The same things were measured in two ways. Each way mixes the same 10 hidden numbers, adds some noise and spreads widely along 5 directions of its own, which tell nothing about the thing.
Some things both ways: the first way, then the second way.
[ -4   1  50  11 -23 -40 -21 -24 -44  12  67 -25 -19 -29  41 -10  27  36]
[ 18  21  20 -44 -21  98   3  81 -36 -14 -55  -8  -5  20  38 -33 -68  27]

[ 44  65 -69  60  -7 -77   9 -21  13 -12  36  11  21  -3  17   6  64  61]
[ 17  30  18  -8  44  35   3  48 -10  -6 -40  12   4 -12  68 -15  14  13]

[-20  -7  29 -22  82  32  -3 -12  32 -38 -19  50  24  -6 -37  -8 -39 -82]
[ 12  -4 -35  20 -38  14  -7  10   2  29 -38   5   2  -2 -26  16  23 -35]

[-87 -31 -14 -23 -22 -27 -31 -21  61 -21  -5 -30  38  42  46  40 -11  54]
[-27  11 -18  -3  39  56  32 -25  88 -41  15 -47 -40  10 -31   7  -2   5]

[ 28 -14  20 -33 -78 -11  25  -8 -19  46 -10 -55  12 -61  31  26 -34  16]
[-15 -50 -29  33 -31  20 -12  16 -22 -17  26  -7  -6   0 -47  28   0  17]

[-26  20  22  16  33 -22 -35 -24 -24 -43 -17  33  54  12 -11 -23 -28 -25]
[-46 -13   8   3 -12   6  21 -13  17 -26   0   8  21  29 -43  49 107 -58]

[ -8  10  38 -16 -35  -8 -33  -2 -80  16   3  41 -37 -45  13   5  30   0]
[  5 -25  51   3  33  25   9 -14  25  42  28 -70 -51  -5 -38   3 -50 -10]

[ -29   19   77   -3   47    5   41  -48   41   12  -49   24  -41    3
    6  -92  -24 -116]
[-12 -38  85 -11  71  23  -5   3 -13 -37  35 -57 -42  -4 -30  20 -23  45]

[-10 -32 -58 -30  37  50  21  22  72  11 -21   3  50  33 -11  -1 -26 -30]
[-14  12 -16 -13 -36  -4 -11  12  35  26 -30  -5  19   0  -6  -9  38   7]

[-24   9  -8 -26  -6  58 -27 -21 -27 -14   5  13 -19  -9 -31 -54   3 -14]
[-42  46 -51  59   5  36 -30  12  63 -13   4  55  17   2 -25   5  49 -32]

[-59   2 -53   4 -82 -13  46 -38  66  86 -91 -56 -14  10  11  40  -4   0]
[-57 -22  25  60  18  56 -44  31  41  12  57 -40 -22  14 -22  33   2  25]

[-11 -49  11   5 -14 -22  19   7  31  11 -16 -35  53 -34  65  25 -37  26]
[ 34 -55 -52  28 -13 -71  -2 -28 -66  77 -23  52   8 -12  14  15  61  20]

[-25   8  16  -6  15 -20   0  -9   7  -8  -1  23  14  36  37  -9  10  17]
[ 45  43   9   0  50  24 -12   7  32   1 -16  -6 -17 -34   1 -42 -35  21]

[ -8  42 -28   9  15 -23  38 -14  69  -3  -4   7 -10  23  -8  13  52  11]
[ 41  24 -22  69  28   7 -42  14 -12  52 -16  11  18 -53  48   5  -5  28]

[ 24  71  15  28  20 -27  52 -66  17  -7  -5  43 -60  -4  -3 -27  50   8]
[ 49  71  11  33  64  59 -27  49 -15  15 -17  41   2 -27  40 -46 -49  20]

[ 23  24   4 -25  -2   8  19  -1   1 -21   8  38  19  -4  -3  19  -7   7]
[ 17   8 -24 -18 -76 -16   0 -31  13  13 -49  -8  35 -19 -16  11  11   1]

[-27 -14 -21  13  19   5   8  -4  40  24 -34 -30  42   2 -26 -10 -25 -47]
[-18 -39 -19  29  17   8  -2  27  13 -30  50 -40   4 -24 -19   4  20 -19]

[ 21  -5 -31 -86 -67  24 -13  22  -4  -5  40 -12  -6 -75  60 -21  48  37]
[ 84  36 -45 -32  39 -61  42 -55  22  -5   0 -48  22 -97 -11 -60 -71  34]

[ -3  36  -9 -62 -27 -15  37 -56  92 -33 -31 -19   7 -33  20 -13 -15 -27]
[ 40  12 -15 -14  33  -1  26 -34  10 -70   9 -22  17 -47 -27 -12 -21  14]

[ -6  24 -23  -6   0 -32   4  -8  32 -37 -35  25  16  -1 -10  50  -3  16]
[ 69  -7   0  29  24   0 -10 -17  17  37 -14   2 -42 -41  30 -27 -55 -29]

[ -8  24  14 -52 -17  34   0 -50   5  22  -8  -2 -50 -21 -33 -59 -24 -92]
[ -7 -13  32   9   9  13 -40  12  -9 -28   2 -20   2  -8 -35   8  25   9]

[ 17  51 -17  -7 -14 -29   1 -38   9 -28  23  17 -23 -24  -8   4  18   0]
[ 32  13  11 -42  -8  19  15 -12  24 -42 -25 -35  -7 -33   8 -31 -50  -3]

[ -4  71 -16  85 -67 -87  44 -83 -27   6 -76  54 -41 -52  52  33  40  64]
[ 28  11  14  24  63 -16  21 -48  28  22  32  17 -32 -22   4 -18 -20 -15]

[-117   -2  -25   49  -47  -40  -13  -79   33   52  -94   -4   -2  -30
   30   11   -5  -39]
[-28  36   7   4 -37  41  -7  38  19   8 -23  -5  42  22 -18  -8  39 -41]

[ 14 -19   2 -24 -10   6  15  11  31  -1  57 -41  13 -10  33   5  23  61]
[ 13 -20   7 -55  -9   5  50 -15 -27  22   2 -48  -3   8  51 -20 -39  54]

[ 38  34  66 -52  -9  36 -17 -19 -68 -23  35  -1 -30 -54 -58 -56 -20 -59]
[-37 -24 -18  40 -42  30 -29  13 -14 -40   7  24  25  11 -41  50  32 -35]

Other things, the second way, with their names:
(391): [-18 -57  73  -3  39   5  -6  -8 -38   5  12   2 -45  29 -19  31  27   2]
(302): [ 13  -3  16  -2  34  57   8  61 -16  -6 -38 -43  -6  -7   9  21  34  16]
(80): [ -3  42   6 -51 -43  18 -24  30  27 -40 -36   1  43  -2   8 -60   7  15]
(183): [ 11   5  -2   8 -35 -43 -37  -6 -40 -13 -24  28  65 -28 -22  16  54  15]
(237): [-32 -30  77  -5 -16  18 -17  35  -2  21   6  19 -16  48  51   4  29 -33]
(260): [-53 -20   5 -28 -90 -72  28 -92   6   7  61  12  40  36 -43  -1  20 -57]
(242): [ 20  43  35  -5 -11  24 -13  33 -11   4 -16  44  13   6  -1 -33 -40   1]
(304): [-65  14  -9  33  18  65  19  -6  47 -68  13 -13   9  24 -90  72  57 -20]
(174): [-19 -15 -58  38  23 -57 -22 -24  34 -65  52  30  26 -48 -69 -13  43 -28]
(201): [ 59 -43  56 -47  22 -36   5 -11 -46  29   8 -56 -17 -30  69 -47 -20  32]
(223): [ 40 -14  11  10  20 -44  -7 -15  23 -10  52 -45   9 -71 -22 -35 -47 -24]
(312): [ 40 -16  -9  50  29 -40 -24 -25  -5  -9  12   4  15 -68  17  14  12 -27]
(75): [ 22   9 -19  67   9  22 -15  21 -31 -16 -29  26  32 -39  21  60  14  14]
(215): [ 37  16 -40  13  15 -14 -21  23  -6   0 -31   0  27 -51 -19 -28  37 -13]
(367): [-15  20  37  -9 -13  -7   7  -9  -3  37  20 -21  21  13 -12  -9  -3  25]
(249): [ 11  -1  -9 -41 -60  31   6  -1   8  21 -38 -16  -2  25   3 -18  -4   2]
(27): [ 50  -8  -9  38  26 -53  11 -43 -42  42  12  26  17 -46  53   6 -15  16]
(398): [ 35 -38   5  36  55 -29   5 -23  -7  -7  32 -48   2 -60  33  40  10  42]
(356): [ 19  39 -18  12  20 -24   0 -20  21  48   4  -6  24 -28 -25 -31  22  12]
(323): [ 20 -29  -3 -18  64  12  38   9  -9   3  18 -43 -36 -13  12 -18 -23  66]
(35): [ 20 -22 -14   2 -16 -10   2  10 -27 -19  -1 -42  36 -35   8   4  33 -35]
(199): [ 57  25  19   0  39  24 -20  28  15  12 -52  16 -34 -47  36 -38 -81  -6]
(163): [ 18  12   8 -34   0  30  22 -40   2   5 -32 -11 -23  14 -45  -5 -22   5]
(179): [ -1  13   2  -8  35  54  24  23  19  -7  15 -34 -14  19 -32 -14  47 -21]
(231): [ 40  52 -10  -6 -20  50  27  13  -9  42 -35  15   4  10  47 -32 -53 -13]
(364): [-14 -24  -3  50  41 -42 -17 -34  16  -1  76 -22  12 -29 -18   4  39  -7]
(373): [ 27   9 -84  69  55  48  17  14  -1  54  -1  26 -17  -6   1  11  45  17]
(317): [ 21  31 -37  -4  -3  60   2  45  19 -45 -36   4  10 -20  35 -28 -34   6]
(308): [ 26  39 -10 -15  24   5  13  22 -14 -53  -1  31  30 -28 -23 -52 -15 -28]
(349): [-25 -27 -36  -6 -19  49   8  36  14 -16  10   8 -20  31   2 -12   3   6]

Some of these things the first way, each followed by its name:
[ 26  31 -33 -70 -35  29  13 -14  30 -49  14   6  -8 -36 -16  20  35  54]	(231)
[ -3  33 -54  26 -16 -42  45 -74  77  11 -32  14   2   2   4  87 -18  24]	(249)
[-25 -14  46  14  -3 -48   4  -9   1  33  -2 -21  29   2  52 -19 -18 -22]	(183)
[-14  31   7   2 -15  20  -7 -34  -7  14  13  -9 -53 -21 -30 -61  22 -42]	(201)
[ 23  42 -47  25 -17 -42  16 -22  15  -8 -26  34 -36 -61  15  -3  32  -6]	(199)
[ 26 -12  12 -69 -11  46  -4  26 -33  17  34   5  -6 -12  14 -31  35  19]	(367)
[ 53 -29 -43 -70 -43  26 -51  85 -59   5  67 -61  60  25 -25   7  -7  66]	(237)
[ 29  17  42  -3 -23 -40  -9  41 -53 -34  45 -10  18 -30  41  -9  54  74]	(27)
[ 58  22  44  -6  43 -27   4  -8 -43 -11  25  31  -2   1   3 -25 -23 -23]	(391)
[-46 -55 -29 -38 -62 -28 -64  18 -10  40  24 -50  51 -32  68  12  -1  19]	(215)
[ 20   3  36  79  68 -21  37 -28  -1  -5  17   8  37  49 -23  21 -36  27]	(349)
[ 58   6  27   9  38  -1  22  15 -27  -7  69  12  18   9  21 -31  22  38]	(323)
[-30 -44  10 -62  -7  69  21 -30  53   7 -67 -36 -14 -49 -26 -12 -71 -61]	(260)
[-34  -8  -6  -7  49 -39 -39   2  46 -18  24 -24  55  17 -26  15  -8 -43]	(35)
[ 60  78 -22  16 -50 -23  -3 -22 -56 -34  65   9  -9 -26 -20  -7  51  69]	(317)
